The same things were measured in two ways. Each way mixes the same 5 hidden numbers, adds some noise and spreads widely along 3 directions of its own, which tell nothing about the thing.
In the rows, zero is written as 128.
Some things both ways: the first way, then the second way.
[173 116 135 123 117 154 126 118 135 147 120 102 127 117 121  93  97 132
 112 151]
[ 63  93 167 111  95 164 124  71 124 126]

[127 118 124 152 141 135 104 132 148 153 147 115 103 145 165 110  67  96
 123 109]
[147  79 152 120  87 136 113 153 164 143]

[133 131 108 150 120 153 110 119 145 143  97 112  87 126 130 108 102 114
 107 101]
[146  95 141 153 176 151  91 135 106 141]

[138 124  84 155 108 170 116  83 128 145 113  98 122 142 132 114  93 103
 111 114]
[132 140 102  85 133 142 131 184 156 134]

[140 122  91 150 118 167 132  93 126 152 135 121 134 136 137 139 112 115
 106 114]
[ 96 109 100 114 131 150 142 134 137 182]

[125 105  41 131  94 159 126  74 127 159  76  64 153 157 137 131  69  76
 109  98]
[ 20  88  49  88 140 170  88 216 130 197]

[135 119 105 157 134 164 102 116 133 144 157 117 111 149 162 122  77  98
 121 108]
[175 129 136 101  92 146 129 177 180 127]

[156 104 103 152 101 108 139  68 157 165 134  90 162 118 169 138  46 120
 105 136]
[ 90 101  86  98 150 227  23 144 117 130]

[169 107 118 125 131 151 124  90 125 145 121 130 123 103 121 120 130 142
  88 143]
[135 137 117 125 152 176  95  85 124 115]

[175 108 139 145 117 134 117 100 142 155 128  99 129 116 136  84  77 127
 109 156]
[ 97 119 136  89 116 184  94  83 136 110]

[182 126  86 181  67 179 125  41 119 141  78  65 129 132  98  56  82 105
 101 157]
[ 44  88  88  44 159 158 146 111 129 184]

[154 118  98 139 110 157 128  95 131 147 119 101 135 131 135 120  88 119
 106 126]
[ 95  85 143  94  99 131 136 141 145 151]

[141 110 128 142 115 109 135 110 145 174  80 118 117 104 123 122 130 117
  95 121]
[ 61  73 121 136 164  96  95 112  89 174]

[103 101  96 166 159 110 103 100 137 168 164 154 111 142 189 160 106  80
 101  83]
[197  79  53 143 165 153  67 180 162 213]

[122 133  71 198 101 172 104  75 127 149 118  87 109 171 144  97  65  60
 119  93]
[ 80  49  55  80 136 112 143 201 163 252]

Other things, the second way, with their names:
<456>: [156 106 151 165  91 114 125 124 150 147]
<284>: [105 154  87 135 150  93  98 220 133 140]
<14>: [126  76 143  92 119 116 110  78 142 148]
<160>: [169 115 163 106 165 170 160  93 126 125]
<455>: [155 116 159 127 153 111 132  88 122 131]
<114>: [152 161 130 146 153 128 153 123 132 132]
<665>: [ 94 100 155 168  88 119  60 151 124 121]
<663>: [ 85  80 125 150 167  97 160 101 102 198]
<392>: [182 169 199 197  76 131 132  91 135  68]
<476>: [ 81 122 153 122 136 104 141 146 109 131]
<432>: [169  87 159 113 109 155 100 146 149 126]
<106>: [191 117 161  93 131 154 163 110 155 118]
<234>: [169  89 106  84 126 109 110 119 170 162]
<514>: [ 68  98 141  93  93 174  73 131 135 113]
<342>: [ 68 143 137 110 130 144 171 130 121 136]
<316>: [139 110  52 146 120  89 113 221 167 215]
<196>: [ 71 149  82  91 104 163  89 195 157 136]
<217>: [ 84 139  52  77 144  93 145 158 152 181]
<318>: [118 111 190 152 132 178 100 133 101  96]
<57>: [147  33 138 142 163 174  55  92 114 174]
<35>: [ 91 118 118  73  86  99 139 174 168 143]
<56>: [ 93 105 158 143 148 103 131 121  99 134]
<71>: [119 138 157 118 152  98 151 139 117 118]
<357>: [129 143 145 140 119  82 133 194 134 123]
<87>: [105 106 133 130 157 174  85 148 111 133]
<511>: [168  80 166 197 166 105 117 144 107 155]
<75>: [136  72 136 120 124  91 147 118 144 178]
<399>: [111  93 168  90 118 140 109  79 130 114]
<613>: [101  85 154 149 140 115 104 129 106 145]
<372>: [149 165  89 104 182 150  97 155 131 124]
<110>: [ 97 154  87 138 204 151  85 122  86 138]
<545>: [140  99 151 110  88 112  76 154 161 111]
<324>: [169  75 173 149 125 183  90 108 131 122]
<555>: [140  80 163 105 102 115 182 111 162 164]
<22>: [188 156 122 110 119 139 172 176 178 137]
<612>: [ 48 132 124 116 143 101 111  89  98 129]
<123>: [123  94 154  89 144  89 171  95 131 151]
<337>: [ 58 116 123 132 130 196  48 179 108 114]
<181>: [155 125 145 151 124 170  88 141 130 116]
<548>: [112 171 135  87  82  62 203 149 173 118]
<232>: [108  80 120 104 122 183  72 110 134 148]
<242>: [102 108 147 123 132 157 100  56 110 120]
<12>: [ 67 128 161 121  93  90 203  85 138 153]
<650>: [ 66 172 137 164 108 171  54 216 109  79]
<102>: [186 139 157 130 149 135 122 127 137 106]
<303>: [119 111  99  61 135 148 106 172 161 140]
<226>: [116 147 105 137 139 170  95 142 126 126]
<447>: [194 130 165 149 137 140  56 151 129  84]
<235>: [165 156 163 123 138 143 153  80 139  95]
<281>: [ 95  52 124  63  62 231  96 105 178 157]
<457>: [131 126  88  56  85 130 150 106 195 160]
<381>: [100 134 124 113  98  99 126 160 149 128]
<6>: [167  56 129  93 109 143 113 153 174 176]
<69>: [156 139 130 141 139 106 134 173 139 139]
<218>: [ 42  87  89  74 123 121  93 102 131 171]
<118>: [100  53 112  98 138 113 142  91 136 203]
<374>: [132 140  98 143 201 154  91  98 101 145]

Some of these things the first way, each followed by its name:
[144 138 106 162  90 148 152  82 153 143 128 103 145 119 148 152  70 148
 113 116]	<87>
[158 145 116 171 115 192 110  99 131 126 143 114 101 140 129  85  97 117
 117 129]	<555>
[113 129  77 143 109 144 145  98 140 153 108 120 135 125 147 180 109 123
 106  87]	<284>
[136 147 116 140 109 170 116 146 160 132 104  86  93 144 129  96  62 120
 129 105]	<318>
[185 106 120 140 118 142 116  62 129 141 114 115 125  91 116  98 120 149
  80 163]	<14>
[169 120 103 141 120 183 116  79 116 130 131 123 119 120 117 107 126 137
  94 142]	<106>
[120 121  87 119 117 147 152 112 135 155 115 129 140 116 138 190 131 139
  99  95]	<357>
[141 121 100 122 127 151 146  95 139 138 153 134 148 111 154 188 111 157
 101 118]	<181>
[163 145 114 166 106 189 119  84 126 126 112 107  99 124 109  83 111 128
 105 142]	<160>
[138 120 120 132 136 122 126 110 158 144 134 130 116 105 158 156  95 150
  97 113]	<447>
[157 118  92 149 105 167 128  81 131 141 117  93 137 132 131 117  87 119
 106 131]	<35>
[180 142 131 192  86 163  98  78 147 133  96  66  88 130 114  26  42 110
 113 157]	<218>
[145 131 124 200 105 152 126  82 135 157 130 115 116 134 137 107  98 100
 115 124]	<217>
[179  95 113 143 124 149 109  78 133 147 163  78 154 144 164  88  29 107
 113 159]	<281>
[169 151 139 179 103 165 140  78 141 125 135 131 113  93 121 124 118 170
  97 142]	<455>
[120 160  78 122  87 178 156 124 164 120 127  82 142 134 155 185  45 161
 127  88]	<650>
[157  89 116 130 129 113 126  88 135 171 129 114 147 112 151 131  96 118
  96 138]	<232>
[144 139 106 143 123 199 116 109 120 125 115 127  92 128 112 114 141 132
 104 111]	<114>
[144 128 120 139 112 145 146 110 141 154 100 124 126 103 118 149 136 144
  99 118]	<56>
[132 134 126 134 129 139 119 146 167 143 132 108 103 128 157 126  57 129
 124 104]	<665>
[138 136 113 129 141 169 139 107 137 124 181 155 134 115 161 186 119 169
 107 112]	<456>
[142 134 122 185 111 138 126  92 144 150 124 118 111 124 145 116  96 114
 111 119]	<372>
[123 134 107 166 135 170 125 114 129 146 165 143 120 150 159 149 110 101
 124  98]	<22>
[142 125 119 152 101 136 163  99 138 160 112 132 145 105 124 166 135 146
 104 122]	<71>
[166  96 148 176 136 128 132  75 124 166 194 149 154 122 164 132 108 120
 103 157]	<457>
[142 136 138  94 159 175 135 160 141 123 179 165 115 106 142 171 143 179
 115 117]	<392>
[141 115 154 187 138  98 100 121 161 168 136 120  89 128 170  90  66  93
 117 119]	<57>
[146 121 122 163 120 135 156  75 136 154 159 149 151 105 153 181 131 150
  99 129]	<75>
